Every row belongs to one group in each of 4 separate groupings. Each group adds its own fixed numbers to the row, and there is some noise. The rows also spread widely along 12 directions, which tell nothing about the answers.
In the rows, 128 means zero.
Some rows, each with its group in each grouping after it:
[ 89 162 177 133 142 113 140 196  98 167 142 191 146 188  97 114 118 149
 163 121 148 110 137 155 104  65  80 128 124  98 115 188 175]	Z_904 Z_66 Z_587 Z_292
[120  82 167 114  96  96 149 170  51  62 106 133  93 123  41 126  86 100
 105 118 175 104 166 133 149 136 106 197 131 124 142 144 229]	Z_734 Z_714 Z_725 Z_894
[109 103 167 141 156 124  93 134 104 153 108 149 117 120 160 195 139 140
 151 148 191 105  96 141 100 146 130 120 157 151 145 198 149]	Z_80 Z_714 Z_893 Z_63
[134 113  84 126 104 155 104 131 158 125  62 129 109 125  98  93 130  51
 144 134 150 107 132  78 122  98  86  97 118  91 135 127  74]	Z_734 Z_387 Z_15 Z_894
[122 101 124  87  88  89  82 106 134 109  90 134 113  95 184 142 160 116
 157 152 132 129 113 101 158 165 158 168 170 155 147 112 153]	Z_80 Z_531 Z_893 Z_716
[114 148 133 125 136  92 163  60 140 150 111 137 149 153 139 152 113 152
  64 114 131 149 159 132 141 129 135 133  97 169 118 143 143]	Z_904 Z_66 Z_725 Z_63
[ 77 158 186 114 169 143 159 110 143 158 174  72 157 149 176 148 121 172
 111  89 131 176 129 146 133 148 151  82 131 118 157 154 176]	Z_904 Z_531 Z_587 Z_292
[108 104 142 117 129 121 119  96 142  97 106 108 129 132 121 129 126 112
  88  93 168 146 139 120 158 137 147 119  97 132 145 135 132]	Z_904 Z_474 Z_564 Z_716
[113 177 149  93 141 106 121 115 140 152 163 142 142 181 137  79 148 162
 131 115 103 151 138 143 103  66 151 144 120  99 114 125 133]	Z_734 Z_387 Z_15 Z_894
[ 97 149 128 116 149 119 119 106 167 160 105 192 133 160 165 140  94 122
 160 108 136 129 135 121 160 105 141 123 121 119 126 166 132]	Z_904 Z_474 Z_564 Z_292
[ 85 177 152 125 141 143 180 135 139 184 135 120 148 132 140 138 100 137
 154 122 126 133 142 124 117 159  90  74 168  95 158 153 183]	Z_734 Z_66 Z_587 Z_292
[158 146  72 150 180 112 122  10 165 143 100 174 130 101 169 172  75 122
 110 101 113  81 106  99 169 147 106 103 142 159 121 180  94]	Z_904 Z_714 Z_15 Z_716
[118 134 129 114 109  90 138 109 110 126  98 145 131 153 114 132 176 139
  90 129 130 114 137 122 125 104  91 138 113 154 115 139 154]	Z_904 Z_474 Z_587 Z_292
[124 132 138 117 159 119  86   5 144 112  95 147 124 118 112 152 161 127
  55 128 161 124 166 124 106 155 121 108 133 138 134 144 102]	Z_80 Z_474 Z_725 Z_716
[ 95 157  70 119 108 166 157 115 205 114 108  97 159 111 130  89 114  67
 130  97 125 108 152  73 173 144  72  48 117  79 143 107  95]	Z_904 Z_66 Z_587 Z_292
[ 72 136 148  79 125 103 124 152 164  99 177  81 175 165 183 111 204 176
  80 110 151 148 110 130 157 123 105  81  83 135 132 132 149]	Z_80 Z_531 Z_587 Z_716
[ 60 132 166  83 123 152 139 129 150 128 151 110 142 131 176 139 148 130
 129 105 176 153 165 141 132 192 147  95 151 112 164 139 208]	Z_734 Z_714 Z_15 Z_292
[122 166 135 138 201 107 156  83 149 175 125 228 123 151 141 176   4 129
 151 102 124 100 121 133 173 132  97 124 159 122 129 199 165]	Z_80 Z_474 Z_15 Z_894
[102 135 171  97 138  87 150 142 125 133 156 105 146 137 170 149 122 170
 123 128 127 151  96 146 173 158 120 120 143 141 147 146 199]	Z_80 Z_66 Z_587 Z_716
[105 129 163 103 130 115 129  79 122 137  99 130 128 148 127 144 168 134
  75 150 139 131 157 137 124 156  98 106 136 140 132 137 163]	Z_80 Z_714 Z_587 Z_716
[116 121 155 105 115  76 134 152 111 159 116 166 128 171 167 148 152 161
 135 143 131 130  94 146 147 112 111 157 126 175 116 156 182]	Z_904 Z_474 Z_15 Z_63
[125 156 119  84 188 116 103 126 161  75 202 133 159 153 148  97 131 160
 102 101 121  75 106 147 179 125  54  86 119  97 109 156 132]	Z_734 Z_714 Z_15 Z_63
[100 139 149  92 134 104 174 170 141 102 165 108 139 165 131 100  79 140
 119  89 104 135 119 141 207 106 105 127  92 108 121 140 171]	Z_904 Z_714 Z_725 Z_292
[123 128 147 110 134 112 116 151 114 112 139 108 120 116 119 125 158 135
 140 138 145 104  95 124 117 131  84 110 153 109 147 151 145]	Z_734 Z_474 Z_725 Z_894
[145 107 117  80 113 104  99  84 131  40 124  69 131 117 108  93 188 124
  61 123 109 113 138 118 169 161  89 131 124 134 122  75 119]	Z_904 Z_474 Z_893 Z_63
[130 116 122 127 155 117 128 170 140 113 156 125 133 117 158 135  69 120
 173  92 132  97  71 114 195 127  89 108 141 118 143 175 153]	Z_904 Z_531 Z_15 Z_894
[149  99 124 127  87 103 121 109  99 105  61 124 102 107  75 105 129  82
 129 137 127 107 133  99 147 129  99 151 142 124 142 116 134]	Z_904 Z_474 Z_564 Z_716
[108 165 140 117  91 133 199 135 130 158 124  91 120 119  97  72  48  91
 176 100  87 152 141 107 143 128 155 151 160  74 159  96 179]	Z_734 Z_714 Z_15 Z_716
[124 101 202 121 157 168  97 138 110 131 136  56 107 105 125 136 148 118
 165 127 150 142  88 153 105 174 113  74 191  85 177 158 148]	Z_904 Z_474 Z_15 Z_292
[106 125 135 136 105 101 157 164 113 141  98 124 117 140 111 128  96 113
 141 114 144 140 102 109 136  86 142 153 111 126 142 150 157]	Z_734 Z_474 Z_587 Z_716
[112 118 146 126 157  75 180 102 111 141 124 119 144 167 145 184 115 178
  36 105 156 127 125 143 157 132 105 107  79 187 123 182 179]	Z_734 Z_714 Z_564 Z_894
[119 120 134 117 121 121 192 106 137 101 109  63 126 122 104 117  37  97
 108  73 112 153 132 111 208 149 143 131 115 113 157 111 166]	Z_904 Z_474 Z_564 Z_292
[131 100 121  67 141 114  93 136 150  39 151 104 124 116 138 108 129 114
 114 108 139 109 105 126 205 166  87 115 139 105 145 121 157]	Z_734 Z_474 Z_15 Z_894
[127 165 133 111 140 120 124  42 137 160 124 115 116 118 155 131 110 132
 145 129  91 157 129 112 114 123 206 160 175 110 147 127 129]	Z_734 Z_714 Z_587 Z_894

New rows. What belongs after each?
[119  98 135 117 107 114 130 114 137  92  96  83 111 116 116 132  98  94
 108 115 159 152 116 110 158 133 165 150 111 129 153 119 125]	Z_80 Z_474 Z_725 Z_63
[ 88 197 121 118 130 133 147  85 159 179 159 116 153 108 193 139 161 158
 163 125 119 127 118 100  87 137 165 108 176 113 155 141 148]	Z_734 Z_714 Z_587 Z_894
[103 126 147 142 137 149 134  98 140 193 109  81 122 126 166 158 148 126
 134 132 159 162 107 118  76 135 172  88 146 132 162 163 119]	Z_734 Z_714 Z_15 Z_894
[118 163 169 105 133  90 104 131  95 146 170 181 145 147 135 103 184 181
 158 132 117  99 125 154  90 103  95 149 169 130 122 156 182]	Z_904 Z_531 Z_15 Z_716
[ 86 157 182 118 146 132 127 156 125 166 153 131 129 142 142 132 140 144
 179 135 146 136 102 135  99 117 130 112 172  89 155 161 164]	Z_80 Z_474 Z_587 Z_894
[133 121 127 134 134  69 146 113 103 126  79 190 117 158  97 154  81 122
  97 122 135 106 119 120 160  89  97 167 103 153 111 167 154]	Z_80 Z_474 Z_587 Z_716
[126 153  85 134 132 133 116  76 167 118 120 162 136 113 129 105 110  97
 137  94 133  90 135  94 147 111 123 119 127 109 124 145  97]	Z_904 Z_714 Z_15 Z_716
[156  59 133  92  89  97 116 136 108  60  98  42 116 102 128 122 152 103
  91 138 141 121  92 115 184 174  87 128 131 151 152 102 148]	Z_80 Z_531 Z_15 Z_63
[141 135 107 130 128 123 104  58 137 130  99 153 116 100 133 135 135 105
 147 121 132 104 127 100 119 136 134 139 170 128 141 136 118]	Z_904 Z_474 Z_15 Z_894
[134 120 157 163 124  97 152 110  79 143 113  90 119 136  78 134 115 143
 105  99 150 151 103 131  80  82 168 162 116 141 148 157 141]	Z_734 Z_474 Z_15 Z_716
[113 127 128  89  98 118 128 101 154 102 122  80 133 107 142 103 164 113
 119 123 129 136 118 108 152 170 115 106 149 118 153  95 143]	Z_80 Z_474 Z_15 Z_716
[103 146  84 116 123 133 185 144 183 112 139 105 156 111 161 128  80 102
 127  92 137  85 110  96 202 169  57  69 121 118 141 132 151]	Z_80 Z_714 Z_15 Z_63
[124  91 150  93 108  82 111 131 119 102 113  80 127 156 142 130 150 147
  79 136 148 174 110 141 154 111 163 160  84 160 129 126 136]	Z_734 Z_66 Z_725 Z_63
[ 90 160 131 124 142 150 144 144 168 135 167  53 145 111 172 124 104 128
 174  83 134 157  74 106 136 119 175  97 140  78 170 141 124]	Z_734 Z_474 Z_587 Z_292
[105 119 145 113 104 108 135 164 144 131 126 105 126 153 140  95 120 117
 148 103 129 161  92 121 158  90 156 139 102 119 134 126 138]	Z_904 Z_474 Z_15 Z_716
[126 142 160  96 164 110  98  66 115 116 147 126 141 160 111 120 199 169
  59 136 139 105 161 152  97 129  89  96 128 123 122 148 135]	Z_734 Z_714 Z_564 Z_894
[107 123 142  83 111  99 132 137 145 124 127 117 131 123 183 141 130 136
 137 138 130 137 109 119 172 159 124 134 143 144 144 125 168]	Z_80 Z_531 Z_725 Z_63
[105 122 111 163 138 138 151 105 141 127  93 133 124 120 104 151  70  87
 117  82 174 124 136  91 138 103 147 127 104 127 144 169 121]	Z_904 Z_474 Z_587 Z_894
[130 133 176 107 157 105 105  65  99  95 163 102 129 125 132 131 125 164
 104  96 126 152 140 155 130 126 181 171 143 129 141 144 159]	Z_904 Z_531 Z_725 Z_292
[ 90 168 149 109 125 150 152 136 152 148 152  76 143 119 137  97 120 120
 164 125 110 130 129 119 121 150 130 101 165  78 154 107 140]	Z_80 Z_714 Z_893 Z_63
[127 123 153 104 135  82 153 147 105 100 123 151 122 171  89 114  78 128
  97 128 121 106 133 142 180 101  76 157 102 125 107 147 166]	Z_80 Z_714 Z_725 Z_63
[123 142 129 143 146 103 118  77 110 115 143 138 145 110 142 162 172 164
 101 109 152  90 113 122 115 124 118 126 135 154 131 178 147]	Z_904 Z_714 Z_587 Z_716
[132 114 125 106 114 138 107  88 141 115  86 131 107  92 118 128 130  73
 152 145 143 103 133  98 136 179 101 117 191 105 161 118 141]	Z_80 Z_474 Z_15 Z_894
[ 69 141 138  79 125 105  80  70 157 109 129 194 155 166 179 139 201 155
  93 113 199 132 191 140 115 117 189 151 104 150 117 153 151]	Z_80 Z_714 Z_564 Z_292
[132 162 155 148 141 124 182  38 117 187 116  83 127 123 121 143 110 147
 109 102  97 162 132 130  91 138 161 121 162 134 154 135 144]	Z_904 Z_474 Z_15 Z_292
[161 115 128 127 107  54 164 122  69  87 114 121 113 123  73 125 104 133
  97 130 118  85 110 119 158 102  91 185 124 151 121 145 165]	Z_80 Z_714 Z_725 Z_894
[145 132 101 119 132  90  75  73 121  74 134 128 127  74 139 138 174 142
 129 115 153  88  89 104 120 123 138 154 152 136 144 154 112]	Z_734 Z_474 Z_725 Z_716
[140 108 108 111 116 102 110  96 116  65  92 139 116 128  88 117 123  93
  96 119 147  89 146 109 159 107 106 160 117 122 121 136 127]	Z_80 Z_714 Z_587 Z_292
[121 132 157 126 119 116 118 108  95 139 108 149 105 147  97 115 131 114
 139 137 126 125 144 127 104  92 155 175 149 114 129 142 150]	Z_904 Z_714 Z_587 Z_894
[ 70 169 151  64  82  92 153 151 142 132 149 154 144 185 124  58 158 145
 121 112 115 166 174 137 130  94 145 167 111 109 119  88 196]	Z_734 Z_474 Z_15 Z_716
[131 129 102 158 117 116 171 106 126 104  92 101 123  95  74 128  72  82
 115  96 139  99 115  82 156 127  95 122 128 112 153 137 128]	Z_80 Z_474 Z_587 Z_716
[100 121 140 105 148 139 118 120 154  91 132 125 145 141 122 124 113 113
 102  92 167 119 148 129 172 148 103  98 105 111 138 140 141]	Z_904 Z_474 Z_564 Z_63
[109 148 138 111 152 138 144 133 134 117 142 116 131 124 114 117  97 118
 130 115 120 104 126 121 158 151  71  90 151  85 145 148 163]	Z_734 Z_714 Z_587 Z_716
[114  94 109  83 106 123  70 131 168  88  88 140 111 133 198 132 135  92
 164 120 153 152 107  99 193 110 187 163 111 131 132 132 120]	Z_904 Z_387 Z_587 Z_292
[126 142 157 121 134 129 134 125 136 186 117 110 111 110 161 142 122 121
 195 156 112 130  71 118 117 155 119  99 202 106 167 145 142]	Z_80 Z_474 Z_15 Z_894
[119 128 127 112 132  86 166 111 118  91 124 120 128 129 114 146  85 136
  88  89 140 122 133 127 173 131 119 150 110 143 134 146 178]	Z_734 Z_474 Z_725 Z_292
[170 145 115 154 157 115 117  48 118 145  87 146 107  95 105 146  97 111
 143 132  90  90  96  98 130 124  97 127 178 119 137 156 102]	Z_904 Z_474 Z_587 Z_716
[102 121 121 100 112 119 119 154 131  77 129 168 136 129  94  95  92  95
 135  93 175 107 166 122 167 137 103 145 124  98 139 138 180]	Z_734 Z_66 Z_15 Z_716
[112 176  82 111 135  95 178 110 176 133 160 123 157 140 165 110  96 145
 126  86  98 119 100 100 170 102 124 118 115 124 127 129 134]	Z_734 Z_474 Z_15 Z_894
[ 94 170 109 142 147 155 147  41 192 157 138  84 143  48 197 178 112 119
 160  96 156 135 110  79 113 194 183  78 189 116 192 146 116]	Z_80 Z_474 Z_725 Z_894
